Each new row is followed by what is left after taking away its nearest point in the smallest flat space through zero that holds the last named rows.
In the rows, 128 means zero.

z400 (4 x 15):
[[ 89 128 171 124 108 143 141 148 163  75 133 123 134 162 102]
 [164 119  83 102 116 124 104 211 138  84 162 112 131 125 127]
 [149 127  97 138 187  90 126 158 118  92 109 100 146 151 121]
 [108 122 156  76 115 141  64 124 153 102 104 125 163 166 133]]
New rows:
[140 152 141 170 137 192 134 151 150 118 202 119 113 131 202] : [137 153 145 166 166 179 116 128 144 121 172 113 131 149 207]
[141 133 127 102 117 127  81 143 124 124 125 101 163 146 144] : [131 139 136 136 117 128 128 131 119 135 134 107 142 133 134]
[133  79 123  74 111  92 120 123  65 132 143 134 144 156 135] : [120  82 136  94 108  94 151 122  69 126 150 135 133 156 123]
[166 143 110 115 130 127 181 126 108 125  91 140 127  97  56] : [159 140 121  90 115 138 152 122 118 122  85 143 139 106  61]
[124 101 156  54 103 122  90  82  85 109 104  54 129 101 165] : [123 105 151  92 109 115 144 104  84  95 125  50 108  92 147]
[118 126  98 170 101 112 159 156 124 128 126 122 117 107 124] : [109 124 112 146 102 115 124 136 129 130 105 123 136 123 132]

z539, 4 rows:
[[ 96 198 168 118 126 134 168 154 142  72 146 150  90 152 138]
 [184 171 119 113 116 161  92 105 140  68  93 100  96 137 136]
 [129 179 195 158 103 116  62 151 186 137  96 157  35  99 116]
 [163 156 156 130  40 126 108 151  91  60  84  92  88 164 230]]
New rows:
[131 102 202 133 150 184 202 149 126 108 135 120 129 111 112] : [155  85 195 140 138 183 170 140 125 121 115 107 126 101 117]
[ 97  62 127  93 137 137  94 136 151 139 118 127 113 148 134] : [ 96  81 129  86 139 144 106 137 152 117 122 127 108 157 136]
[ 54 117  54 121 125 156 106 130 107 161 133 132 122 133 162] : [ 62 142  63 119 126 164  95 128 122 144 126 134 100 132 155]
[130 151  98 107  93 152 147 152 118 114  98 144 134 110 147] : [123 142  98 112 105 148 141 150 128 136 102 153 136  98 128]
[142  96  91 158 104 100 135 166 137 131 129 130 131 133 100] : [145 117  94 151 107 109 140 165 143 110 130 130 122 139  98]

z559, 4 rows:
[[187  85  67 123 119  22 118 126 110  74 102 134 177  84 110]
 [160  75 156 117 172  38 145 103 172  64 198  93 133 100 102]
 [155  96 149 152 154  58 104  62 187  56 195  85 177 103  48]
 [185  86 162  81 161  74 205  78 183 119 153 136 193 146 120]]
New rows:
[177 151 166 130 137  94 102 151 119 158 165 137  91 105 118] : [182 160 159 131 126 108 104 140 119 171 146 148 115 115 112]
[166 131  77  89 172 172 146 150 156 148  96  90 151  93 169] : [154 135  84 108 175 175 122 141 165 133 116  73 145  86 148]
[122 150 160 153  89 137 162 135 157 109  81  82 168 144  85] : [119 139 157 143  97 121 168 164 142 104  85  80 133 132 111]
[172 117  89 145 126 147 156  98 155  87 112  82 129  98  77] : [159 124  96 133 128 170 171 122 143 109 106  90  99 107 108]
[ 81 142 160 119 175  88  88 104 131  96 104  89 121 162 141] : [ 90 145 148 110 165  93  99 107 121 110  79 105 135 169 151]
[153  99 129 164 177 131 168 150 113  82 137 153 135 141 174] : [141 117 125 184 165 155 143 137 114  86 132 150 146 145 153]

z18, 4 rows:
[[ 80 117  97 113 147 144 167 158 162 142  84 166 135 129 117]
 [119 130 116 103 136 175 167 127 130 158  57 103  88 102 116]
 [ 81 100 107 130 137  66 171 143 198 189  77  59  95  93 132]
 [ 45 127 119 125 154 222 139 233 133  99  85 146  52 136 128]]
New rows:
[114 113 123 112 136 132  96 121 118 146 131 155 109 115 117] : [117 112 124 114 134 123  95 117 120 149 133 148 109 113 118]
[ 73  86 137 148 111 166 171 198 154 125 161 101 142 119  84] : [122  96 145 140  99 162 167 147 130 132 167  97 164 114  79]
[136 148 155 156  93 125 125  94 124 147  89  90  98  89 180] : [115 145 143 157 101 130 125 115 132 128 103 148 131 111 177]

z408, 4 rows:
[[ 75  64 169 148 112 174  98 107 111 188 111 166 119 151 126]
 [ 68 133 144 135 140 100  67  80 115 133 121 162 126 179 152]
 [136  93 170 108 193 110 133 132  67 137 140 171 168 172 189]
 [101 100  65  77 129 127 127 226 102 180  76 177 113 121 194]]
New rows:
[ 92 100 106 157 112 140 186  98 179 101 135 103  94 146 152] : [ 96  95 108 146 130 131 190 109 163 102 135 114 103 154 173]
[ 64 138 134 109 152 210 182  80 173 144 116  70 118 103  95] : [ 64 149 122  84 186 175 177  97 149 134 114  90 132 123 139]
[111 126 130 117 114 123 108 115  81 154 104 139 111  69 181] : [130 138 141 127 115 122 119  97  90 134 120 119 117  63 162]
[118 122  65 103 105 126 138 158  99  93 153 127  79  72 146] : [111 105 111 122 118 133 127 115  87  94 170 133  92  96 139]
[ 75 131  78 163 134 105 171 155 116 110 133 186 112 137 104] : [ 90 124 100 173 139 114 182 140 114 104 147 178 121 137  92]

z141 (4 x 15):
[[161 113 142 113 219  82 170 142 136  60 101 160 106  72 145]
 [147 122 129 127 138 172 172 141 144 101 129 113 135 166 138]
 [172 155  79 165 134 180  76  63  53 133  79 184 113 139 168]
 [115 125  98 134 125 159 128 148 101 119 134 135  77 144 126]]
New rows:
[ 82 110 119  95 134  88 140 124 115  90 143  94 112 103 136] : [101 120 113 107 122 118 132  98 107  99 131  96 135 126 150]
[114  61 103 140  54 129 151 121 127 124 128 149 138 116 131] : [126  60 106 139  72 122 157 117 128 112 119 157 141 106 137]
[122 167  94 109 132 154  94  96 124 150 126 114 118 109 110] : [127 159 107 100 148 149 122 111 144 131 129 105 123 109 109]
[129 116 109  91 173 126 154 121 123 180 163 129 130 114 156] : [129 118 105  94 165 135 150 117 119 185 163 128 131 122 157]

z981, 4 rows:
[[177 156 132 188 131 193 102 147 112  82  71 110  75 104 133]
 [225 114 116 186 106 123 121  87 139 149  74 123 101 109 221]
 [ 79 134 174 234 133 152 119 125 144 108 127 124  91  54 168]
 [148 123 152 180 115  77 127 156 151 186 102 103  84 112 177]]
New rows:
[121 168 122 137 140 142 136 107 110 131 147 141  55 118  57] : [137 152 115 134 131 119 144  80 119 152 151 148  69 120  89]
[133  90 160 130  88  89 105 153 107 124 114 151 136  87 123] : [139  92 152 119  90 103 103 147 100 110 113 155 143  93 113]
[132 100 128 142 110  95 127 117 108 128 117 154 108 135 114] : [126 103 129 142 113 105 125 118 105 118 119 155 109 133 106]
[140  98 117 165 106 147 108 157 149 202 152 132 134 125 113] : [141 101 108 156 110 172 106 144 140 177 155 140 145 126 102]
[131 158 122 118 137 134 107 127 108 167  95 202 156 202 168] : [101 165 140 143 143 144 104 140 110 157 100 198 143 183 161]

z707 (4 x 15):
[[161 119 110 139 111  96  98 119 129 142 177 116 133 123 109]
 [119 131 159 127 118  94 138  94 136 121 150 122 113 144 130]
 [178  90 183 193  69 102 146 120 104  96 145 152 136 137 115]
 [154 127 122  72  85 139 149 118 135  69 125 111 142 128 164]]
New rows:
[103 100 192 166 164 120 121 157 110 147 121 159  95 169 155] : [134 103 145 117 144 125 103 160 120 130 142 133 112 156 168]
[ 96  93  63 123 109 133  84  98 122 185 142 130 167 133 129] : [ 88  88 104 129  94 137 118  89 117 155 119 142 162 145 144]
[ 89  82 145 108 127 110 104 136 163 112 140 142 167 172  39] : [ 91  83 137  94 124 127 110 145 163 100 126 142 173 168  49]

z421 (4 x 15):
[[145 133 146 148  93 146 117 120  82  69 166 100 168 187 107]
 [164 146 159 126 202 209  94 140 174 146 173 110 181 128  50]
 [184 111 149 151 132 171 111 133 176 124 139  84 171 168 148]
 [160 135 169 116 125 159  78 158 161  84 185 143 153  92 154]]
New rows:
[108 136 112 129 181 109 179 125 136 126 142  69 129 156 122] : [109 139 123 119 168 104 163 138 139 104 160  88 124 129 145]
[136 126 160 155 168 129 102 132 167 109 108  54 140 146 119] : [106 135 152 141 154 100 107 133 137  98 107  83 115 119 122]
[135 136  74 124 123 173 119 131 139 108 103 122 136  89 134] : [131 137  71 127 116 169 123 126 125 102 103 118 137 100 128]

z221 (4 x 15):
[[101 135 140 134  68 124 174 115 142 114 125 147 134 104 167]
 [109 171 144 145 124 149 181 141 166 103 131 175  95 128 141]
 [154 186  78 137 181 210 105 158 120 119 124  79 122 110 153]
 [119 142 117 108  91 120 180 119 182  77  87 147 110 140 155]]
New rows:
[130 130 116 142 134 156 103 109 123 124 131 177  92  95 143] : [135 112 111 129 127 139  95 101 123 122 120 168  99 103 139]
[ 78  86 107 173 123 148  92  97  89  95  83 160 158 163 112] : [ 76 105 106 181 130 165 101 105  94  90  86 165 150 159 118]
[101 113 132  84  91 100 106  88  91  79  94  82 165 145 158] : [ 96 149 156 115 137 128 115 114  95  90 127 120 134 150 135]

z358, 4 rows:
[[ 94 176 131 128 136  47 104 163 122 197  84 153 188 162 104]
 [111 234 115 119 105 114 130 134 128 150 134 185 170 172 170]
 [110 161 125 132 118  60  90 144  68 174  83 164 107 108  62]
 [ 71 216  90 198  72 136  68 174 121 167 134 136 124 111 102]]
New rows:
[108 153  88  92 163 133 120 133 136 116 135 134 147 108  87] : [112 145  89  90 165 141 125 129 141 109 140 129 146 108  92]
[107  89 130 125 202 130 183 116 134 136 126 161 174 114 129] : [ 94 120 113 150 174 148 163 123 120 135 136 169 149  95 119]
[119  75 143 111 132 169 140 130 151 135 100 154  93 162 154] : [105 100 135 124 120 159 124 142 142 151  94 163  93 159 142]
[128 170 134 141 130 107 156 115 129  93 119 114 136 149  94] : [128 158 134 146 131 114 155 116 133  89 122 104 132 143  92]
[136 133 185 166  91 107 159 120  80 119  82 122 145  54 132] : [133 138 184 167  93 120 168 123 104 116  93 115 168  71 156]
[ 92 135 149  55 131 155 101 139  71 107 128 132 143  68 129] : [ 83 132 149  64 135 158 101 150  95 114 131 117 167  80 139]

z703:
[[117 158 111 129 111 141 183 155 126  98 127  93 146  58 114]
 [181 157  93  88 142 146 130  92 116 101 113  57 151 119 119]
 [103 184 122 130 157  79 104 149 184 158 138 101 161 160 143]
 [140  73  83 106  89 161 121 121 123 144 178 112 135 152 156]]
New rows:
[142 116  61 132 140 142  80 157 123 168 150 122 124 141 140] : [139 133  86 145 150 139  98 160 111 148 121 135 113 110 119]
[ 65  45 124 143 146 140  57 122  51 125 158 146  83 194 134] : [ 61 117 111 138 161 127  94 141  68  98 139  90 115 140 116]
[171 129 162 138 152 135  95 147 121 112 114 157 162 144 137] : [161 126 145 137 134 144 112 162 125 111 131 145 171 127 142]
[ 81 113 155 119  74 113 129 138 127 110 162 150 143 201 145] : [104 142 157 109  89 118 143 123 113  82 133 125 147 174 125]
[158 201 102 118  96  92 156 126 124 138  87 157 160 130 117] : [157 163  98 119  78 106 150 124 115 148 105 176 149 144 127]
[147 153 160 116 128 115  88  95 139 128 160  84 180 157 176] : [132 135 181 136 111 128 117 109 117 112 151 118 159 119 162]

z741, 4 rows:
[[150 197 130 126 111 144 169  84  99 156 150 180 115  77 110]
 [ 78 150 106 132 132 147 114  85 117 141 135 120 155  68 165]
 [ 98 170 141 135 178 127  87  97 113 186 125 190 133 118 148]
 [118 112 167 150 138  76 128 126 155 119 142  52 117 127 115]]
New rows:
[ 92 175  93 140 179  84  82 120 164  96 168 112 121  80  97] : [123 161  75 124 160 107  95 148 158  80 157 141 117 108  87]
[169 128 160 160 107 128 109 160 162 150 167 105 129  97 106] : [157 124 138 152 110 151  93 162 154 153 156 128 143  99 125]
[121 127 101 153 152 133 127 141 111 124  88  94 103 153 170] : [135 148 108 154 144 132 146 130 104 130  97 105  93 141 157]
[177 125 169  92 155  83 112 118 118  77 122  94 148 165 144] : [168 146 149  86 148 108 116  99 102  85 124 120 158 137 157]
[138 100 156 174  86 172  99  83 103 122 176  79 176  82 155] : [168  98 171 169 103 166  91 110 102 136 164 125 159 132 136]

z51, 4 rows:
[[141 143  87 141 123  92 116 118 111 116 109 143  90 143 157]
 [141 111 185 145 168 190  86 153  99 130  89 142 148 116 105]
 [181 103  81  96 156 120 121  51 122 179 120 180 103 117 160]
 [136  58 167 107 163 154 139 155  64 149 118 185 178 146 167]]
New rows:
[115 122 186  81 140 115 163  86  69 111 125 120 113 139 181] : [115 148 187  94 136 124 147  79  93 104 120  96  98 125 153]
[ 95  99  59 114 117 132 146 193 137 105 112 146 115 162 131] : [110 100  70 108 133 161 131 168 156 125 109 143 115 139 106]
[124 112 121 210 108 204 117  80 180 107  86 125 141  70 116] : [110  91 104 198  93 167 151  97 155 101 102 143 152  98 159]

z35:
[[177  87  96 149 151 123 142 154  48 109 132 129  64 161  79]
 [212 117  84 153 157  88  78 116  89 102 174 132 178  94 121]
 [ 82  76 122 151 138  86 163 144 169  60 140  89 164 115 145]
 [ 64  84 104 146 132 119  88  83 103 200 156 181 175 131  65]]
New rows:
[202 113 107 149 154 131 125 126 144 131 143 135 160 119 138] : [154 107 123 142 142 147 148 129 156 147 124 137 138 138 131]
[131 121 118 132 130 102 125 145 146 126 128 129 133 148 142] : [133 127 120 129 128 109 121 142 141 138 126 136 127 151 138]
[172 144 179 131 148 131 133 151 122 143 168 124 202 133 128] : [146 129 184 131 145 140 156 161 117 146 155 123 173 154 114]
[126 137 119 155 113 110 106 122 138 186 118 124 145 133 114] : [137 133 121 157 116 106 125 139 140 156 112 105 128 137 124]

z175, 4 rows:
[[134  94 129 100 126 126 167 142  86 110 144 168 152 172  86]
 [ 61  96 128  58 152 140 175 176 138 178 126 122 121 127 172]
 [136 101 164 106  96  77 158 204 131 197  92  97  99 144 174]
 [ 85 122 126 149  52 117 120 165 153 141 101 125 155 117 191]]
New rows:
[ 80 155 118 139 142 117  89 154 119 127 140 124 113 121 130] : [ 96 147 124 137 139 108  97 159 105 124 141 131 114 136 115]
[163 113 135 157 127 157 153 135 102  90 147 165 127 103 155] : [159 114 139 149 136 154 155 143 111 108 142 151 113  96 169]
[ 94 126 129 110 127 133 124 160 114 128 115 107  87 121 141] : [109 131 125 126 121 134 116 144 105 106 121 119  97 127 120]
[129 140 188 128 138 124 179 139 160 132 128 140 132 124 142] : [131 147 182 140 136 131 169 124 160 116 133 146 140 121 134]
[122 124 167 158 130  96 144  99 177 135 128 126 131 130 159] : [121 116 163 146 141 103 156  95 164 125 138 140 138 141 141]
[139 103 151 132 123  97 149 134 115 141 125 130 105  54 129] : [129 102 141 133 121 110 148 123 111 123 134 145 121  55 120]

z518:
[[101  55 109 116 130 123 186 166 125 119 125 124 124  98 131]
 [110 116 102 124  92 132  81  84 137 121  76 138 143 105  93]
 [112 120 134 160 132 144  95 152 128 161 152 133 121 114 147]
 [134  99 153 142 166 113 127 107 132  90 175  92 126 136 145]]
New rows:
[ 77  95  82 148 179 125 120 158 141 110 126 165 116  88 134] : [107 149  94 135 182 118 121 136 140 101 123 165 119 120 129]
[116 150  86  82  83 168 173 119  77 150  97 104  98 138  86] : [112 132 110 116 112 168 136 108  82 143 146  80  94 137 108]
[100 128 143 162 144 124 132 169 117  96  96  92 157 100 143] : [111 155 145 157 139 124 127 161 116  98  88  97 159 111 138]
[101 126 165 152 112 105 178 160 161 168 120 158 113 178 125] : [ 98 113 166 158 112 100 146 120 168 145 116 145 121 173 114]
[139 162 115 120 164 151  95 141 169 135 103 173 101 112 126] : [138 134 118 115 178 140 117 137 170 111 114 157 101 110 128]
[175 120 154 122 117 149 146 143  97 175 106 177 168 109 149] : [176 100 162 127 130 139 133 112 103 145 118 156 172 109 147]

z625, 4 rows:
[[ 85 137 152  74 106 130 175 170 120 184 119 149 149 129 179]
 [104  98 140 140 128 134 183  75 132 124 103 132  97  97 144]
 [129 209 179 143 201 165 127 193 136 154 111  67 110 130  57]
 [137 148 147 197 130 160 133 137 172 185  66 149 153 168 153]]
New rows:
[139 133 177 119 142  91  97  96 127 115 130 108 106 123 111] : [134 132 178 116 127  92 102 105 132 136 122 125 122 135 135]
[120 187 117 135 166 127 139 144 136  88 140  54 198 110 135] : [115 160 107 141 143 122 152 116 141  89 131  77 202 109 165]
[131  90 152 118 105 160  54  70 161 202 128  89 126 150  91] : [115  87 156  89 102 154  70  75 149 202 138  87 121 137  97]
[116 135 119 118 170 146  95 132  99 133 131 106 150 143 122] : [109 118 118 123 160 145 112 111 102 135 121 118 147 137 139]
[113 146 131 124 151 117  82 123 113 119 116 183 128 133  97] : [101 141 138 119 149 119 102 116 113 126 109 186 123 125 107]
[133 143 126 124 152 143 126 147 150 126  81 148 101 139 157] : [135 134 115 108 148 132 117 142 138 106 101 145  97 131 151]

z86 (4 x 15):
[[119  71 171 152  89 144 108 139 117 181  84 128  69  67 134]
 [140 171 195 135 156 179 134 125 128 175 135 170 165 146 134]
 [111 204 166 195 130 119  92 177 148 186 166 142 100 107 132]
 [105 160 149 152 127 112 120 141 117 193 106 161 103 124 107]]
New rows:
[143 112 109 132 110 111 193 158 115  92  56 140 156 159 101] : [147 131 136 164 107 126 172 182 133 101  87 131 147 137 120]
[ 96 189 124 131 164 179 109 120 111 156 100 109 128 168  59] : [106 147 117 132 145 187 100 124 120 123 108  75 114 140  79]
[ 68 122  95 151 173 143 137  90 131  95 175 180 125 118 114] : [ 69 104 110 156 163 154 133  91 129 106 165 179 113 101 119]

z152, 4 rows:
[[114  70 100 153 103 164 106 159 119 132 164 105  98 129 139]
 [142  82 154 140 142 113 179 234  79 147 179 137 119 127 176]
 [ 94  97  95 181 164 145 139 121  67 155 152 142 151 172 161]
 [ 76 123  94 150 133 133 132 191 148 161 149 184 103 119 167]]
New rows:
[134  87 119 157 154  96 127 141  98 128 113 106 127  82 130] : [126 105 113 151 152  94 119 127 118 128 100 116 126  77 123]
[127  72 165 136 117 101 170 170 153 159  99  92  85 116  80] : [104  89 144 152 137 105 164 129 146 168  85 109 104 136  81]
[ 54 123 144 127 158 131  89 124 126 123  97 202 108 128 122] : [ 95  99 173 115 147 130  96 129 103 105 107 159 109 127 111]
[202 100 143 165 108 157 109 116  54 137 114 138 120 127 130] : [180 133 133 155 107 148 104 124  95 145  99 174 110 110 132]
[149 122 100 160 121 157 124 154 111  97 136 140 112  96 151] : [155 144 109 152 130 146 128 130 112  93 120 143 126  99 142]
[114 124 127 156 118 173 151 133 106 133 125 149 108 145  96] : [126 137 141 142 116 162 156 134 115 127 117 148 109 137  90]

z291 (4 x 15):
[[163  60  98 128  66 207  58 118 196 147 164  82 107 127  65]
 [174  77 106  89  71 135 112  81 174 178 133 110 163 165  83]
 [173 166 140 141 176 134 100  92 116  77 130 134 105 162  94]
 [119  93  91 131  83 155 108 113 180 110 134 163 119 199  67]]
New rows:
[106  79  89 123 102  92  80 120 119 158 175  82 123 150  88] : [ 96 112 103 133 136  73  96 127  91 137 166  95 118 145 109]
[133  95 133  99 179 123 179  97  84  86 131 153 110 141 110] : [126  69 126  98 154 143 170 112  99 107 141 133 109 116 113]
[136 166 110 130  99 107 107 177 118 113 170  90 142  91 171] : [144 165 100 124  93  99 108 154 130 103 164 113 148 136 145]
[125 110 118 152 164 137 154 125 167 109  91 157 130  76 141] : [143 105 116 143 159 136 149 109 173 116  91 153 137  87 129]
[121 110  88 136 122 157 112  83  93 140 123  86 165 120 130] : [101 122  87 146 131 152 121  93  87 121 118 107 157 130 133]
[104 169 130 168  83 111 147 147 119 108 173 162 139 103 178] : [146 162 129 156  80 119 126 115 131 115 178 146 145 119 151]

z581:
[[ 85 199 155 203 190 128 140 147 124  49 165 157 110 114 137]
 [ 68 119 152 146  80 107 141 134 126 148  55 126 132 148 112]
 [109  63 201 182  74 149 114 147 129 109 137 136  92 150 132]
 [ 94 100 135  94 114 192 204 154 155  96  95 106 159 135 193]]
New rows:
[ 91  94 150 128 171 146 119 132  99 152  80  84 114  76 174] : [108 101 146 134 181 135 100 126  93 156  99  89 106  72 162]
[149  93  85  85 140  90  99 137  77 115 128 120 108 154  82] : [119  97 103 101 144 111 127 153  85  83 122 121 111 156 105]
[ 85 108 177 110  77 101 163 115 137 134 113 159  94 166 153] : [119 138 145  93 118  96 152 104 134 132 148 161  98 149 151]
[164 150  78  90 156 118 119 113 161  99 143 159 128 179  93] : [136 127 109 110 127 127 128 124 164  92 123 159 121 192  98]
